There are 10 hidden switches. A switch that is on adds its own fixed numbers to the row, and there is some noise. The rows also spread widely along 12 directions, which tell nothing about the answers.
In the rows, zero is written as 128.
Known rows, each followed by its switches (1 for on, 0 for off):
[185 135 100 112 165 146 144 119  97 170 111 119 109 118 168 159  97 167
  93 122 122 107 110 119 165 128 142 104  92  84 155 146  58  87 131  84]  0 1 0 0 1 0 0 1 1 1
[161 172 134 139 136  97 110 124 139 186 127 116 121 101 124 103 112 164
 143 150 115 113 160 106 117 161 151 157  93  93 150 102 126 119 116  81]  0 1 0 0 1 0 0 1 0 1
[126  75  89  66 139 111 155 106 102 117 116  94 201 137 125 104 136 147
 120 110 129 145 126 129 147 107  63  66 128 139  93  89 116 152 139 144]  1 1 0 1 0 1 0 1 0 1
[149 145  84  95 119 111 144 124 125 109  89  93 153  96 112 118 161 112
 158  75  80 108  59 161 101 123 126 114 146 111 103 130 154 124 142 175]  0 1 0 0 1 0 0 1 1 1
[126 169  81 154 172  44 113 103 122 151  44 120 130 111 110 109 147 172
 114 125 150 106 143 168 114 140 141  99 112  99 155 142  64 113 136  74]  0 1 1 0 0 0 0 1 0 1
[125 102 105  79 137 121 151 101 102 105 102 127 178 134 116 135 142 131
 126  97 107 109  90 109 146 106 103 124 117 121 102 103 137 147 159 142]  0 0 1 0 0 0 0 1 0 1
[128 101  90 128 162 128 129 131 121 178  83 129 107 144 132 136 147 176
 168 107 105 118 132 147 149 104 147 143  94 119 112 169 132  73 113 157]  0 0 0 1 1 0 1 0 0 1
[111 158 121  76 130 132 103 131 120 154 129 168 156 113 100 131  57 115
 118 122  98 126  75 105 128 142 186 129 125 104 109 198 157 163 150 193]  1 1 0 0 0 0 0 0 0 1
[103 164  80 107 161  78 104 104 116  94  69 160 131 124 104 142 109 110
 103  94 129 127  52 160 121 138 166  69 152 113 120 222  98 126 159 176]  0 0 1 1 0 1 0 0 0 0
[ 81 138  84  73 137  75 142  93 125 112 111 115 157 123 118 108 155 118
 151  75 125 143  90 158  97 115  83  84 127 126 106 140 141 142 155 153]  1 0 0 1 0 0 0 1 1 1
[ 98 141 101  89 160  71 126  69 151 139 105 125 108 160 107 147 177 142
 151  83 139 141 130 161 115 124  69  86  91 111 124 114  86 106 156  71]  1 1 0 0 1 1 0 0 0 0
[ 77 120 107  68 155  77 136  94 145 127 135 126 156 158 126 127 121 125
 109 117 162 170 144 136 158 125  53  67 119 100 105 101  80 149 154  97]  0 1 0 1 0 0 1 0 0 1
[158 169 122 115 111 103 133 112  97 101 140 105 198  89 139 100  87  95
  81 126 130 134  47  93 127 150 137  92 170 107 132 122  98 153 155 146]  1 1 1 0 0 0 1 1 1 0
[ 26 124  91  67 148  78 150 119 126 195  99 112 138  91  97 116  99 147
 111 133 129 158 170 154 112 151  99 150  90 107 108 130 141 148 161 117]  0 0 1 0 0 1 1 1 0 1
[142 169 101  57 157 124  89  85 134 123 114 162  75 112 107 171  90 153
 122  98 104 100 104 139 124 159 161  90  81  91 134 171 111 122 147 111]  0 1 0 0 1 1 0 0 0 1
[137  96  90 109 167 105 115 106  74 138  95  96  74 128 151 116 132 160
 120 111 130 164  99 156 114 159 134  85  90 172 122 205  92  49 104 146]  0 0 1 0 0 1 1 1 1 0
[104 103 124 102 142 119 169 122 146 198 139 137 209 174  96 149 133 153
 158 118 100 112 140 114 178  80  96 166 112  83  93  99 128 127 134 135]  1 1 1 0 1 1 1 0 1 0
[117 109  81  64 125 123 175 113 104 120  98  63 169  88 130 116 141 111
 107  93 102 146  86 157 113 133  73  92 146 126  96 104 111 138 165 149]  1 1 1 0 1 0 0 1 1 0
[151 121  71 103 160 108 109  95  59 125  94 106  93 105 172 105 113 174
 115  96 142 141  75 131  95 146 156  60  83 164 149 201  91  73 125 151]  0 1 0 1 0 1 1 1 0 1
[157 118 108  87 134 134 140 112  67 123 121 121 180 113 153 129  70  94
  54 118 120 151  28  74 155 150 133  98 127 112 125 141  87 124 169 135]  0 1 0 0 0 1 1 1 1 1
[108 181  86 151 135  80 139 128 101 129  78 123 125 123 140 119 137  84
 123  76 129 141   9 149  99 123 165 114 155 114 149 205 105  89 164 171]  0 0 1 0 0 1 0 0 0 1
[ 95 180 102  76 148  82 151  75 108 132 143 131 148  89 149 138  79 164
  72 119 175 107 140 115 133 126 102  83 100  69 168 108  64 169 172  59]  1 0 1 0 0 0 1 1 1 1
[ 98 133  99  76 134  82 142  97  90 141  99 131 234  97 103  95  75 108
  56 123 123 132  77  90 116 153 127 115 129 109 121 118 106 189 184 125]  1 1 0 0 1 1 0 1 1 1
[104 130 125  54 148  90  78 106 163 119 138 145 118 134  70 132  88 143
 126 146 122 154 180 157 162 172 112  75 122 114  80 142 139 160 104 132]  1 0 0 0 0 1 1 0 0 1
[110 127 101  89 151 105 157  75 103 151 111 166 203 167 120 146 142 156
 139  77 128  84  78  87 140  71 114 130  82  92 134 115 109 151 183 108]  1 1 0 0 1 0 0 1 0 1
[138 153  64  60 149 152 134  98  86 153  82  96  58  53 163 152 102 166
 105  86 108 116  91 152  89 154 143  97  71 109 158 167  98  95 173 109]  1 1 0 0 1 0 0 1 0 1
[142 107  83 128 155  69 106 115 115 117  65  99 135 123 109  76 174 160
 165 105 105 128 128 176  99 143 136  95 123 162  99 161 144 101  90 169]  0 0 0 1 1 0 0 1 1 1
[ 85 147  88  74 129  88 170 110 119 135 143 105 176 143 143 109 136 121
 150  75 139 141  72 158 110  93  88  74 137 119 117 150 118 141 147 169]  1 1 1 0 1 0 0 1 0 1
[ 97 127  79  88 156 115 152 124 111 149 114 106  87 133 158 138 133 129
 139  79 129 160  86 173 115 112 110  82 115 126 123 200 111  78 131 168]  0 0 0 1 0 1 0 0 1 1

New rows. What belongs after each?
[ 84 109  96  79 136  87 168 132 139 139 127  97 161 171 124 116 166 101
 161  85 134 174  90 173 134  96  59  81 145 124  83 141 132 125 132 170]  0 1 0 0 0 0 0 1 0 1
[ 89 144  70 128 155  78 155 117 105 143  39 129 191 112 123 126 128  83
  71  94 132 142  40 136 127 118 126 112 152  84 131 155  69 130 202 130]  0 1 0 1 0 0 0 0 1 1
[ 96 170 106  41 146  80 126  95 160 117 153 138 129 116 103 142 107 164
 136 113 152 109 168 163 126 122  94  58 109  84 119 126 125 187 134 113]  0 1 0 0 0 0 0 1 0 1
[ 98 188 107 108 117  63 109 138 130 148 127 100 146  86 116  73  96  88
 128 123 125 177  76 158  83 179 147  98 159 120 116 184 142 134 126 177]  1 1 0 0 0 0 1 1 1 1
[148 135  93 116 166 113  84 109  89 159  74 131  95  90 131 125  74 145
  79 144 121 155  93 114 125 195 175 105  94 126 137 192  83  81 143 115]  0 1 0 1 0 1 1 1 0 0
[ 82 164  85  77 160  72 126 118 148 165 110 114  89 124 110 134 122 149
 146 106 133 149 140 200 112 147 108  81 103 104 121 177 107 105 123 123]  0 1 1 0 0 1 0 1 0 1
[114 186  92 113 138  82 112 109  94 126  99 145 125  86 131 103  96 132
 119  96 128 110  53 125  73 145 199 110 117 123 152 211 142 140 151 171]  0 0 0 0 1 0 0 1 0 1
[160 158 138 106 132  97 111 144 173 136 152 112 132 142 104 118 109 106
 138 148 115 161 130 158 162 165 115  82 165  99  94 137 120 131  92 137]  0 1 0 0 1 0 0 1 0 0
[115 120 109 125 140 112 140 140 128 177  98 140 181 163 102 124 137 120
 162 108  84 130  81 133 157 111 143 160 133 110  94 160 148 108 130 170]  1 0 1 0 1 0 0 1 0 1
[139 119  83  83 134 120 135 135 119 128  89  53 111  62 128 108 122 134
 115 128 102 158 136 176 110 173  96  83 140 134 103 121 119 109 126 147]  0 1 1 1 0 1 0 1 0 0
[168 193 126 121 126 124 121 104  95 146 169 138 136 107 177 120  80 140
 128 108 122 110  52  67 116 138 170 131  96  97 170 153 106  94 139 126]  0 1 1 1 0 0 1 1 1 1
[ 96 145  98  97 166  89 126  92 144 177  93 186 162 180  82 167 133 129
 145  83 101 109  78 134 150 105 133 137  94  76 116 165 103 113 162 114]  1 1 0 0 1 1 0 0 1 1
[136  80  81  69 164 126 143  93  88 127  71 138 180 138 109 146 130 148
 103  93  97 102  81 119 147 113 122 109  94 119 100 137 105 134 162 134]  0 1 0 0 1 0 0 1 1 1
[120 198 105 113 144 112 163  98 118 178 158  93  70 100 187 145 118 185
 130 100 176 115 144 140  96 101 109  90  87  87 197 137  64  98 148  77]  1 1 1 0 0 1 0 0 0 0
[ 93 146 101 105 152  95 118 124 145 170  97 167 152 157  91 140 130 106
 160  98  91 143  72 146 146 126 134 142 125  93  97 185 143 106 143 156]  1 0 0 1 0 0 0 1 1 1
[169 111 102 114 133  98 142 118 106  69 117  78 150 129 137  96 164 167
 145 105 143 107 139 157 128  97 107  52 154 155 116 113 123 139  94 173]  0 0 1 0 0 1 0 0 0 1
[129 166  90 161 160  35 104 103 135 152  50 110 125  99  95  94 165 161
 137 122 133 114 137 174  87 158 151 117 114 112 139 147  98 103 124  95]  0 1 0 0 1 0 1 1 1 0
[137 122 103 104 132 109 143  86  69  75  92  87 129 101 171 107 135  87
  60  94 148 165  48  94 106 151  92  83 130 144 145 100  75 125 193 101]  0 0 0 0 0 0 0 0 0 1
[102 132  94 133 155  63 127 115  96 155  85 120 183 127 129  79 113 127
  92 132 160 166 101 124 113 139 127  83 137 135 130 166  84 138 149 138]  1 1 0 1 0 0 0 1 0 0
[ 97  98 107  94 156 106 136 118 103 195 103 114 162 114 113 103  96 184
 101 149 138 135 187 115 128 130 120 125  85 126 124 120 114 155 137 118]  1 1 0 0 0 1 0 0 0 1
[139 122  71  83 151 140 135  93  89 130  64 121 136 102 144 146 125 120
 100  76  91 124  44 124 119 134 129 109 105 110 129 148  86  96 186 129]  1 1 0 1 1 0 0 0 1 1
[ 88 153 111  96 152  83 145  97 100 147 139 162 185 152 136 124  88 149
 101 113 166 118 101 103 144  98 131  96 115 100 145 165  95 165 155 128]  1 0 1 0 0 0 0 1 0 1
[147 124 131 109 144 109 153 102 137 165 147 134 160 158 116 138 155 178
 173 108 110  84 156 104 149  91 103 154  81  93 125  78 144 124 116  94]  0 0 0 0 1 1 0 1 1 1
[167 150 107 161 126 121 159 128  77 146 115  89 129 114 188  97 149 151
 137  93 146 113  70 100  94  89 150 119 119 133 171 142 106  96 139 150]  0 1 0 0 0 0 0 0 0 1
[185 161  96  99 129 150 141 109  99 129 102  97 121  64 148 147 106 139
  95 109 106 102  79 113 121 144 138 104 123  92 153 112  98 118 167 105]  1 1 0 0 1 1 0 1 0 0
[147 139  94  92 123 138 177 122 116 131 120  54  87  63 165 129 162 178
 151 100 129 102 162 153 102 101  84 111 106 107 145  75 141 124 139 108]  0 0 0 0 0 0 0 1 0 1
[156 127 143 151 161 110 143 112 113 164 155 119 113 162 166 126 131 199
 131 144 171 113 186 102 157  93 118 110  94 119 158 121  77 109  99  89]  0 0 1 0 0 0 0 0 0 0
[ 77 134 108  87 158  87 134  93 102 140 125 141 148 143 137 130  96 133
  89 113 165 152  95 114 127 124 117  88 107 118 132 169  75 138 165 129]  0 1 1 0 0 0 1 0 0 0
[119 148  79 146 149  59 116 110 100 154  65 100 129 108 125  77 157 177
 159 102 129 118 110 162  75 137 162 118 100 145 139 171 118  92 115 146]  0 1 1 0 1 0 1 1 0 1
[128  94  91  74 149 114 116 118  88 101  72 126 152 100 102 115 102 137
  90 124 111 129 103 133 132 147 149  90 127 144  96 165 139 161 142 174]  0 0 0 0 0 0 0 1 0 1
[ 94 115  93  20 139 129 125 119 136 136 135 134 158 116  97 133  90 146
 151 105  81 126 123 150 130 136 120 101 106 119  72 158 169 157 129 194]  0 1 1 1 1 0 0 1 0 1
[153 179 143  84 135 115 112 105 160 141 168 144 133 130 116 157  90 122
 128 131 108 125 118 109 174 159 109 123 113  59 122  98 101 119 129  76]  0 1 1 0 0 0 1 1 1 1
[130 127 108 118 156 134 140 128 119 216  82 118 113 105 124 148 118 162
 119 137 103 124 149 112 144 140 126 180  69  84 136 106 110  95 158  67]  0 1 0 0 0 0 0 1 0 1
[135  99 123  77 134 126 103  99 107 141 132  89 103 146 138  96 135 107
 147 102  79 195  83 125 103 187  98 119  90 174  93 137 123  66 117 139]  1 1 1 0 1 0 0 0 1 1
[ 62 180  90  91 167  60 116  99 142 141  85 165 147 100  85 146  86 160
  91 126 160 102 142 159 121 128 154  92 121  74 134 182  88 179 166 126]  0 1 1 0 0 0 1 0 0 0
[126  58  96  94 149  97 118 121  84 110  79 108 203 142 107  76 118 127
  94 131 119 164 105 117 136 141 118  80 136 176  80 141 122 148 126 187]  0 1 0 1 0 1 0 0 0 1
[124 161  90 174 151  85 123 133  91 167  51 109 108 105 145 103 137 118
 109 110 141 149  56 141  81 141 179 124 131 133 156 208  89  82 154 150]  0 1 0 0 0 0 0 0 0 0
[ 79 141 104  50 161 133 135 105 143 152 117 162 105 129 124 188  81 107
  86 111 122 151 109 124 172 139  98 112 103  63 117 143  92 134 188  92]  0 0 0 1 0 0 0 0 0 1
[170 125 117 148 147 110 134 131  99 136 110 118 162 142 144 112 112 124
  95 138 141 141  87 115 165 128 141  88 160 121 127 157  84 121 122 138]  1 0 0 0 1 0 0 1 0 0
[102  91  92  93 160 115 164 133 112 175  88  97 146 145 135 134 129 124
 104 121 122 169 117 149 163 128  76 111 114 113 102 126  80 101 146 111]  0 1 1 0 0 0 0 1 0 1
[ 66 163  97  65 160  98 153  97 126 183 143 141 119 124 138 144  92 171
 124 106 149 120 149 145 127 114 111 106  82  86 145 159 103 146 152 102]  1 0 1 0 1 0 0 1 0 1
[ 58 185  89  43 158  72 124 100 142 137 119 163 122 102 101 151  68 107
  85 104 134 137  94 163 119 160 133  83 120  74 122 195 110 169 170 123]  0 0 0 0 1 0 0 1 1 1
